The first 8 rows are patterns. Each new row is the sum of 2 different patterns, raised or lowered, with some noise. Before adding, each is slid sideways (what falls off one end comes back at the other), maybe read backwards, and multiplied by a number that may be negative. Names go in the order of the patterns.
Some rows, each with the names of its patterns after it:
[  1.7  -4.3 -21.2  -5.0  24.3 -12.2  21.1   5.1  17.6 -22.5   2.6 -22.4
 -17.4  21.3  20.2 -24.0  23.3  -6.1 -19.8 -14.9  18.6 -10.7  10.5  20.3
  22.2  16.5  14.6   7.4   5.8] | der
[ -0.3   7.5  -3.1  -2.0  11.1 -16.9  17.8  -4.4   9.0 -24.8  21.5 -21.8
   2.0 -20.1   5.0 -17.5 -17.8 -23.6  16.8  16.4   3.0 -22.7  -4.9 -23.9
  -1.7   8.5  21.3  20.3  25.3] | duroz
[  4.9   6.6  20.0 -15.6 -14.3 -17.2  14.6 -19.7  -9.3 -11.0  -2.7 -10.0
  14.6  -4.6  -8.7  13.9  21.6  -4.5  -6.6  11.6 -12.3   0.2   3.6   4.1
  -0.4 -24.4 -23.8  -9.1  16.6] | gos
[-21.8 -14.9 -21.2  -9.9  21.3 -18.2   0.5  -2.6  10.3  -9.2   2.2   4.9
  -2.1 -12.8  -8.0  13.4   6.7  11.1   5.2  -1.6  15.8  24.2  -4.7  -6.8
  17.1  13.6 -25.6   9.8 -23.0] | gop
[  3.8  -8.4   6.7   1.7 -16.9  17.0  16.1  -4.2  -6.6  21.5  20.5 -19.6
  -8.2 -16.5   4.6  19.3  24.2  -7.3  -1.4 -16.9  -3.5  14.0 -10.1  16.0
  25.5   4.8  -6.9 -15.2 -14.8] | Vilod
[ 18.4  -5.5 -18.6 -15.6 -14.6   8.2  20.1  19.1 -24.8   0.3 -18.5  14.8
 -14.4 -14.6   4.7  25.8 -21.8   5.5  23.3  16.6 -19.1  20.9 -24.8  15.3
  16.1 -20.6  -8.5   6.6 -20.6] | Dumi
[ 25.8  15.3 -18.0  17.4 -15.2  13.3 -19.2  15.3 -11.6 -11.1  11.0  25.9
 -17.2   5.2   6.8  23.4  10.4  18.1  17.8  25.3 -25.6   6.8   1.6 -25.0
   4.8  -9.9 -24.4  -6.6  -5.4] | Tiv
[-24.4 -11.0  -2.8 -17.1  17.8  20.5 -11.9  -4.7 -12.7 -13.8  -3.1 -23.7
  18.0 -14.3  22.5 -23.9  21.2 -12.6  13.7  19.6   4.0  -5.1  25.5  -3.4
  16.4 -20.6   2.3  -8.3   0.7] | zup

New rows, each followed by the names of its patterns:
[-38.2  20.1  -3.9   3.1 -43.5   0.0 -27.2 -16.6 -10.6  11.5  -2.8  22.6
 -38.9   0.5 -29.4  21.3 -47.4 -14.2  -0.9   6.8   1.0  -3.2 -12.3 -39.0
  -8.8 -37.4 -24.5  -2.2 -11.7] | der Dumi
[-11.7   3.0 -24.1  -2.4  21.9  -1.6   9.5   0.8 -28.2   0.7 -28.6 -26.7
  17.4   3.4 -35.7 -35.4 -22.3 -14.2 -38.2  -8.3 -23.8  10.6 -50.6 -12.5
 -24.5  -0.5 -28.1 -17.2 -34.1] | duroz gop
[-15.7  -5.8   6.3   5.0  -3.0  23.5 -16.1  12.6  17.5 -11.5 -25.9  13.7
  42.3 -13.5  26.0  17.5  23.7  -9.9  -1.5 -33.0 -19.2  25.2  25.3 -33.8
  31.1  -9.6 -19.2 -29.9  40.1] | der gop
[-12.2 -24.2  27.4   3.3  11.3  19.1 -14.6 -11.4 -31.9  -5.6  -6.2  -7.9
  -2.1  12.3 -13.6  16.2 -14.1   6.9  -5.3  15.0 -28.9  -9.3   1.6 -29.7
 -13.0   5.9 -15.9  12.4 -41.8] | gos zup
[ -1.2 -14.3 -10.1 -26.1 -21.7 -28.3  -7.0 -29.9   4.0  -9.0   9.8 -29.9
  -2.0   0.6  -1.7 -15.8  -0.6   6.4 -27.0  10.3  10.8  20.7  29.6  27.6
  -7.0  12.7 -31.9 -26.4 -14.4] | duroz gop
[  8.0  33.1 -11.7  -3.7  10.1   6.6 -14.5  18.3  -3.4  -6.0   2.2  13.0
  -1.1   5.5  22.4  -3.5 -26.4  -8.5  -1.1   7.6  -8.3  21.5 -16.4  -6.7
 -15.0 -18.7   1.6  20.5 -28.3] | gos gop
[ -8.9  -7.3 -50.8 -31.6 -66.0 -14.6   9.5 -17.9 -32.2  14.9 -33.6 -50.6
 -53.8  -1.0 -59.8 -33.5 -59.7 -12.2 -18.8   2.3 -40.1 -45.8 -25.0  -9.7
 -12.7 -48.5  -6.6 -40.9 -39.2] | gos Dumi
[  5.5 -38.4 -15.5 -44.4 -40.6 -45.3 -43.5 -43.0  -8.4 -20.9 -19.9   3.1
  -2.7 -10.7 -23.2  -2.5 -30.6 -39.0 -42.9   8.6 -32.3  10.6 -15.3 -21.5
 -48.8  10.2 -30.8 -17.7 -15.0] | der Tiv
[  0.9 -19.8  26.7  12.9  -3.8   7.0   7.6  -2.0  31.1  29.9   9.5 -16.7
 -16.3  -4.4   0.5  -0.4  29.3  41.8   9.5  -8.2  -8.8  -6.6  15.4 -11.5
  12.0  11.0 -24.6   4.8  19.7] | gos Vilod
[-32.1  49.1  16.0  -8.0  25.9  -9.2   4.4  31.1  -7.0  23.8 -29.7  12.8
   1.7   9.0   9.8   6.5  42.1  -7.2  13.1  40.3  -7.4  -1.7   6.4   6.1
  -9.7 -11.4 -25.1 -22.7 -14.6] | Tiv zup
[-35.0  -9.7 -19.1   9.5  -9.3   9.5   7.1   8.9 -28.3 -18.1  12.6  11.0
 -10.9  15.2 -29.6  22.5 -16.1   8.5  -3.9   6.0 -20.4 -18.4   5.9 -18.2
   9.5   0.8 -20.8 -16.5  -2.8] | gos zup
[-13.3  17.6  31.0 -21.6   0.7   0.9  29.0  19.3   8.4  18.3  27.2  43.7
  22.0  13.6  47.3  11.1  -5.2  13.4  26.5  33.2  11.5   9.0   1.3  -7.6
  11.3  40.3   6.5   4.8  -1.7] | gop Dumi
[-24.6  25.3   8.6 -27.0  12.2  28.3   0.3  11.6  31.5  27.4   5.7  -7.7
 -18.1   8.5  -4.7 -14.4 -14.7 -20.3 -23.0   8.2  19.7  -1.4 -27.8   0.2
 -10.8  27.2   1.2  -9.9 -13.6] | Dumi Tiv
[ 17.1   8.3   3.1  11.2   5.3  24.2  14.5  22.8  -0.7  30.0  11.9  29.1
  -7.2   8.4  45.0  10.6  15.6  30.7   2.8  11.0   1.8  14.2 -22.3  22.8
  15.2 -11.0  28.5  -0.4  10.0] | der zup
[-21.7   5.0  -8.4  15.7  -5.9 -16.5 -38.2  -2.6 -10.3 -20.1 -21.1 -27.3
  -7.7 -24.4 -12.2  11.7  -9.5   3.6  29.7 -14.6  19.3   1.9  21.6  -7.4
 -15.0 -37.9  11.6 -30.9   2.7] | Tiv zup
[ -5.6  16.0  18.8 -16.3  -9.5   3.4 -38.2 -21.2  -6.3  37.6  -7.7   5.4
  31.1 -25.3  -5.2 -10.6  -8.5   2.2  -6.8  24.9  16.3   6.4  -1.3  -7.5
  13.4  11.1  22.1  16.7  30.0] | der Tiv
[ 7.9 21.9 12.8 13.0 23.1 25.3 33.8 16.2 41.6  3.7 34.3 18.2 18.9 31.2
 17.3 -4.5 48.6  8.4 12.1 25.6 38.4 20.9 11.4 19.1 31.9 42.2 37.5 43.3
  8.0] | der Vilod
[-29.7 -23.4 -30.4 -52.2 -31.2 -37.2 -39.8 -29.5 -32.9 -33.5 -46.1 -32.0
 -24.3 -40.0  -8.0 -36.4 -48.8 -24.6 -13.3 -29.0 -12.9 -39.7 -27.6  -9.5
  -6.7 -26.2 -39.2 -34.0 -33.5] | gop Dumi
[ 17.9   1.4  31.9  -7.6  26.6   2.5  19.2 -16.9   0.0  17.6   3.9  15.8
   8.7  19.0  31.4  20.3   4.9  -3.4   4.0  19.4  -9.6  21.2 -22.1   4.0
  -2.2   9.5   2.4  35.3  10.3] | gop zup
[-27.5  28.2 -11.9  -7.9   7.1 -13.9  18.4  -6.1 -10.7 -15.8  -2.4  15.2
  22.6   9.3  30.5  19.3 -28.9   2.2  50.1  38.9  43.5  23.4  18.8  25.5
  11.9 -28.4  39.0   0.8  -8.5] | duroz gop
[ 15.8  -0.1  23.1   4.2  42.9  26.1  -4.8  36.5 -10.5  36.7 -10.3  33.3
 -12.6  18.2   5.0  35.9 -21.9  20.1   4.1  21.8   6.5  40.3  37.2  32.8
 -28.1  17.7   0.8 -10.4  22.3] | duroz Tiv
[  6.1  30.6  -7.0  42.4  34.8  15.5  36.9  50.2  30.2  18.0  42.8  24.7
  24.4  28.0  12.4  -0.1  34.0  18.0   8.8   2.8  47.4  27.8  23.4  19.5
  32.3  -4.4 -14.3  11.6   6.7] | gos gop
[ 24.0  12.5  24.3  14.9   6.0  -4.1 -13.0  19.3  46.5   0.6  10.2   4.3
  11.5 -28.8  21.3  -6.1   4.1  14.7  42.1 -11.2  30.6   4.2  -5.1 -18.5
  21.0   0.8   5.9   6.1  30.1] | der gos
[ 14.3  34.2  72.5  58.5  28.1  48.3  16.3  -9.4   8.6  -5.3  18.7  33.3
  39.8  12.0  22.4  35.7  40.3 -11.1  43.2 -12.1  41.6  -7.9  61.9  19.7
  62.3  29.0  17.3   8.8  50.9] | der duroz
[ -0.9  14.4   7.0   5.7 -38.5 -26.9   7.9  -1.0  12.4 -14.2  30.8   8.3
   1.3 -28.7  11.9 -29.1  -2.9 -29.3  14.1 -34.4  15.1  -1.6  10.6  -7.3
 -23.7  -7.9 -11.5 -20.7   9.3] | duroz zup
[ 31.1 -15.0  15.9 -31.3  -2.0  -0.3  23.7  10.8  44.8  -7.7 -14.9  27.5
  -7.2 -25.6   1.0  20.8  14.3  11.7  10.2  22.9   1.8  32.0  -9.2  16.6
 -31.0   1.2   0.6 -28.1   8.6] | Vilod zup
[-27.4  -0.9   3.0 -12.3 -19.9  15.5 -15.2 -12.0   0.5  -5.2 -12.2  -9.6
 -24.0 -33.5 -26.7 -23.4 -10.4 -22.3 -13.0   3.0   8.5  10.8  -2.6 -17.8
  -4.1 -22.0 -11.2 -18.7  12.5] | der gos
[ -4.9 -34.8  45.8  15.3  26.0  10.9  23.2   6.7   3.2 -37.2  42.7  -9.3
  16.2   1.6  18.0  -3.4   0.5  23.3 -23.4   8.4 -48.9 -12.5 -26.2 -26.7
 -10.7  31.2 -16.6  43.9 -23.6] | duroz zup
[  5.8   0.6  11.6  16.3 -15.0  -3.3   2.5   0.6   3.9  25.7   4.2  30.0
 -16.6  10.5 -10.8 -18.0 -14.6 -23.6  -0.9   5.4 -28.8  32.5   1.5 -33.5
  -2.4   0.5  -1.7  -7.3  21.7] | der Tiv
[ 31.3 -34.0 -44.5 -15.8   9.2  -3.2  15.9   7.2  -5.8 -11.7 -11.6 -23.5
 -18.9  -1.0 -26.4 -33.2 -28.8  28.9 -53.1  14.5  -3.5  -8.4 -51.8   9.8
 -36.3  29.9 -12.5  24.4  -6.8] | der duroz
[ -4.8 -24.2 -23.1 -12.0 -27.1  -7.7  15.1  -1.1  -9.6  -6.9  19.8   9.2
   2.2  20.6  -3.2   6.5  -6.5  28.8  -1.2   1.2  15.4   9.5  30.3  32.8
   1.2  16.7  20.4  13.3   2.1] | gop Tiv
[-48.6   4.7 -34.1 -55.9 -34.0 -24.3   2.7  13.9  -7.5 -29.8 -23.4 -31.6
   6.3 -44.0 -47.1 -16.3   6.2 -51.2 -33.2  13.9  -0.1 -18.1 -13.0 -54.8
 -32.7   0.1 -29.6  -8.0 -11.3] | Vilod Dumi
[  6.0  16.8 -15.5  -0.7  -1.8  -3.5  -9.3  -2.8   1.5  16.9 -23.5 -24.9
   2.1  28.4 -18.8  31.7  -5.4  22.9 -29.2  12.2 -28.5 -31.4  18.2  22.5
   1.2  24.4  -5.4   5.1 -14.9] | der Tiv
[ 32.1  14.7   5.6  -0.9   3.0 -28.6   5.2 -21.2 -12.0  30.0  34.3 -25.5
 -18.2   7.9  23.6 -35.6  -7.3 -31.7  30.0  -1.2  34.0 -12.0  19.6 -29.8
   7.2  11.5 -12.8  23.3  29.6] | duroz Vilod
[ 38.8 -25.2  19.9   2.2   3.2  -0.5   7.6 -10.5   0.0  10.2  23.5  31.9
  12.5  33.0   1.4  13.2 -28.2  13.8 -18.2   1.4  25.4  37.0 -20.9  -1.2
  -6.3  25.8  -1.6  19.8   0.7] | duroz Tiv
[-19.7  -1.6  25.4  16.5  -3.2  26.1 -36.3  30.7 -18.4  20.0  -9.0 -15.8
 -25.1   2.3 -23.1  -4.5   7.9   4.8 -23.2   9.4 -28.7 -25.4  14.8  -1.9
  -6.8  -4.0  20.2  12.0  14.4] | Dumi zup
[ 3.0 17.0 25.2 42.5 66.5 16.3 49.1 27.1 15.7 67.8 39.4  4.7 62.6 24.7
 28.6 39.5 59.5 21.9 77.6 40.8  5.5  8.6 56.1 25.8 53.0 12.3 42.0 65.0
 31.2] | Vilod Dumi
[  9.6 -19.4 -20.7  -8.4 -27.0 -13.6  -9.8  -6.9  -2.5 -26.2 -16.0  -9.2
 -28.1   3.3 -31.1 -10.7 -40.8   8.0  15.8  -5.9 -19.8 -37.0  -7.2  20.4
 -39.2 -16.5   7.8 -23.2 -13.0] | gop Tiv
[-30.1  14.9  25.3  38.9   2.2  26.5  11.8  11.0 -32.5  -2.9  -4.5 -18.1
   4.7  -4.1 -14.0  16.3   2.5  10.8  29.1 -29.9  19.8 -22.9  31.2 -15.8
  32.8   8.5 -24.1  -2.0  48.8] | der Tiv
[  4.6  12.5  47.0   8.9  -6.9  -4.8   3.3  14.6  30.6 -19.3  29.1 -15.4
  25.9   1.1  22.8  13.6  46.7  34.6   8.2  -1.7  25.4  10.2  19.6  -1.3
  13.7 -12.5  31.0   2.3   1.4] | Vilod zup
[  5.5   1.3 -29.7  11.6 -26.0 -26.5 -16.9  -0.1  -3.3  19.9  -0.7  -2.7
 -21.7 -10.9  -3.5   4.0   4.7  -3.2 -17.3   2.5   2.7  -3.4  22.4  10.9
  -5.9  11.6  21.9  -9.0  -5.1] | gos gop
[ 11.7  17.0  33.8  -4.1   0.2  13.7 -14.9  -4.3  -4.4 -18.3  13.6   8.4
  24.6   2.1 -16.3   1.0   7.7  29.5 -15.5  13.8   7.6   2.6   1.0  19.1
  -4.1  -1.8   8.6   5.0  -2.3] | Vilod Tiv
[-13.2  13.2  34.7  32.9  24.7  49.8  44.1   6.0  -8.3  19.0  28.7  40.6
  17.0  34.3  64.9  36.4  27.6 -12.4  27.2  10.3  44.0 -13.2  45.2   3.5
   6.1  39.6  30.2   1.1  16.7] | duroz Dumi
[ -4.6   5.5  -8.5  -1.0 -12.4  -3.8   4.8  -5.1  15.8 -17.6   9.5   9.7
  -2.8   1.0 -11.5  -8.4   1.6 -20.3   3.3 -20.9  15.3 -29.2 -16.8   5.7
  -6.8 -40.4  -6.0  14.7 -19.5] | gop Tiv
[  3.8 -13.5  -6.7  -9.1 -11.1   7.6   8.1 -17.4   8.7 -26.3  -6.6 -28.3
  14.8   3.2   9.8 -32.5  16.8 -20.3 -24.1 -10.4 -20.8  13.4 -10.0 -21.9
 -42.1 -23.3 -23.7  26.8  12.9] | duroz Vilod
[  7.9   9.6  13.1 -15.2  31.0  13.9 -19.4  10.7  33.6  -7.8  -3.1  11.1
  37.6   6.9   3.0  -9.8  -6.8  14.3  24.2  19.3 -11.7   2.3   2.2   5.2
  11.9  30.7   9.1  27.5 -11.4] | Vilod Dumi
[  9.7 -25.8 -10.3  14.6 -17.0 -11.7 -11.7   3.7  21.0 -16.6 -19.2 -28.8
 -23.6 -22.3  -2.4 -28.9 -14.7  -0.8  -9.6  -1.1  -0.1 -34.8  -3.6 -22.3
  -8.0  20.0 -10.0  -7.3  -2.5] | Dumi zup
[ 16.5  26.1 -11.3 -18.2  37.2 -20.0  27.0 -25.0 -22.3 -11.2  22.2 -36.3
  -9.4  12.3  -3.0  -2.8  30.3  -4.7  17.0 -25.1 -23.1 -11.5  -0.5  22.0
  11.5  17.9 -26.0  29.1 -12.0] | Dumi zup
[ -0.6   6.1  -2.0   9.4 -25.3 -13.4  -0.4  15.4  -5.6  13.6 -12.9  -0.3
  -7.4 -18.2  15.1  21.4  25.6  14.0  -6.3 -10.7  -9.0 -17.5  11.4  -0.6
  -0.7 -16.8  -8.0 -26.7  -9.0] | duroz Vilod
[ 35.1  13.7  50.3  59.7   8.7 -12.4  40.0  -6.3  46.4  46.6  28.3  -6.3
  64.0  -1.5  12.6   1.3   3.5  19.9  47.3   9.7  28.2  54.4  51.3  17.9
  29.5  36.2  27.2 -10.7  -8.0] | der Dumi
[-14.8 -26.3 -14.4 -23.7 -19.2  18.5  -9.9  10.9  12.4  14.9 -29.6  19.8
 -16.1 -23.1  13.5   2.5 -14.7  16.3  -9.2  -2.8 -19.8  21.5 -33.5  -6.7
  10.3  10.8 -12.0 -11.5 -16.7] | der gos
[ 32.5  21.6  -1.3  36.9  50.0   7.9   2.5  47.7  47.9 -26.5  13.7 -14.6
  -0.8  25.5  20.1  -0.6  28.7 -13.5  12.9  27.5  10.0  25.2  40.7  22.7
   7.2  -6.5  -3.9  32.5  10.5] | gop Vilod
[  2.4 -21.9 -11.6  26.0   7.4  19.4   8.8 -11.8  11.2   0.7   9.6 -18.2
  14.9 -21.0  -0.7   3.9 -13.7   1.1  21.7  -7.2  16.0 -28.0   5.9  -5.7
  14.9   6.5  21.5  15.3  10.4] | Vilod zup
[ 14.6   6.9  16.3 -11.0 -25.7  20.6 -17.9  17.8  28.1 -25.3 -17.2   7.5
 -24.0  15.3 -26.1 -10.2 -12.6  32.4 -35.3  10.9   8.1  23.6  -2.5  15.6
  -0.5  41.6 -19.9  -4.7 -25.3] | Dumi zup
[ 31.9 -28.0 -15.3   2.6  19.3 -17.0  18.4   4.3   6.1  12.5   6.7   8.6
 -12.9 -21.6 -22.8   5.8  -4.9  23.0 -23.5  18.0  21.7   0.7 -34.5  28.9
 -14.0 -31.3   0.2  29.8 -18.0] | der Dumi
[ -4.6  44.8 -21.5  24.5  46.7  32.9  13.0  39.2   1.0  12.7 -15.2 -10.4
   2.3   7.1  -5.7   1.0  21.3  33.4  10.9 -12.0  15.6   0.7  16.9  -2.5
  31.4   9.4  39.7  21.1  -3.3] | der gop
[30.9 43.4 18.1 36.1 36.5 44.9 32.1 15.7 42.6 67.8 44.8 40.1 53.4 19.4
  8.0 33.6 35.3 33.1 49.5 28.8 31.9 15.0 58.3 17.7 39.8 45.9 58.7 19.4
 43.7] | der duroz
[ 19.0   2.3 -12.0   4.2 -30.8 -44.6  -3.7   5.4  -9.3  12.9  -4.6  23.3
 -44.7   1.4 -47.9  -2.3 -20.2  15.5 -40.9 -12.9 -21.1 -24.6 -45.8  -0.8
 -40.8  13.5   2.1  13.4  -5.8] | der zup
[-12.0  20.6 -10.9 -19.9  -4.3  11.3 -26.6   9.6 -14.0  36.6 -14.9  15.0
  19.2  32.2  29.4  19.5  14.8   3.6 -27.3  -1.0  14.5  17.8  -2.5  -8.6
  25.2 -24.4  10.9 -24.0  13.0] | gop zup
[ 18.0 -26.7  -9.4 -27.8  15.4   2.0 -19.1  27.2  49.5  -8.6  -3.3  53.7
   8.6 -25.3  43.7   5.3  22.4  47.6 -30.0  -0.8   0.1   1.7   8.8   6.7
   8.9  -2.1  -4.9  12.8  22.9] | der Dumi
[ 27.6  13.9   4.9 -16.7 -16.5  -6.7  -7.7  10.6 -18.2   3.8 -13.2   4.5
   0.1 -14.3 -17.0  12.4 -16.6 -18.5 -32.6 -19.7 -22.1 -33.6 -42.2  18.1
 -12.5 -20.3   7.5   6.3  -6.6] | gop Tiv
[-25.3  35.0 -18.4  -3.2 -13.0  20.4 -24.8   5.1  19.1  14.7  27.5  28.9
   3.5   2.7   0.5 -14.3 -16.7 -18.8  37.4 -14.2  35.4  -8.7  37.2 -22.1
  13.6  -5.2 -10.1  17.0  41.1] | der zup
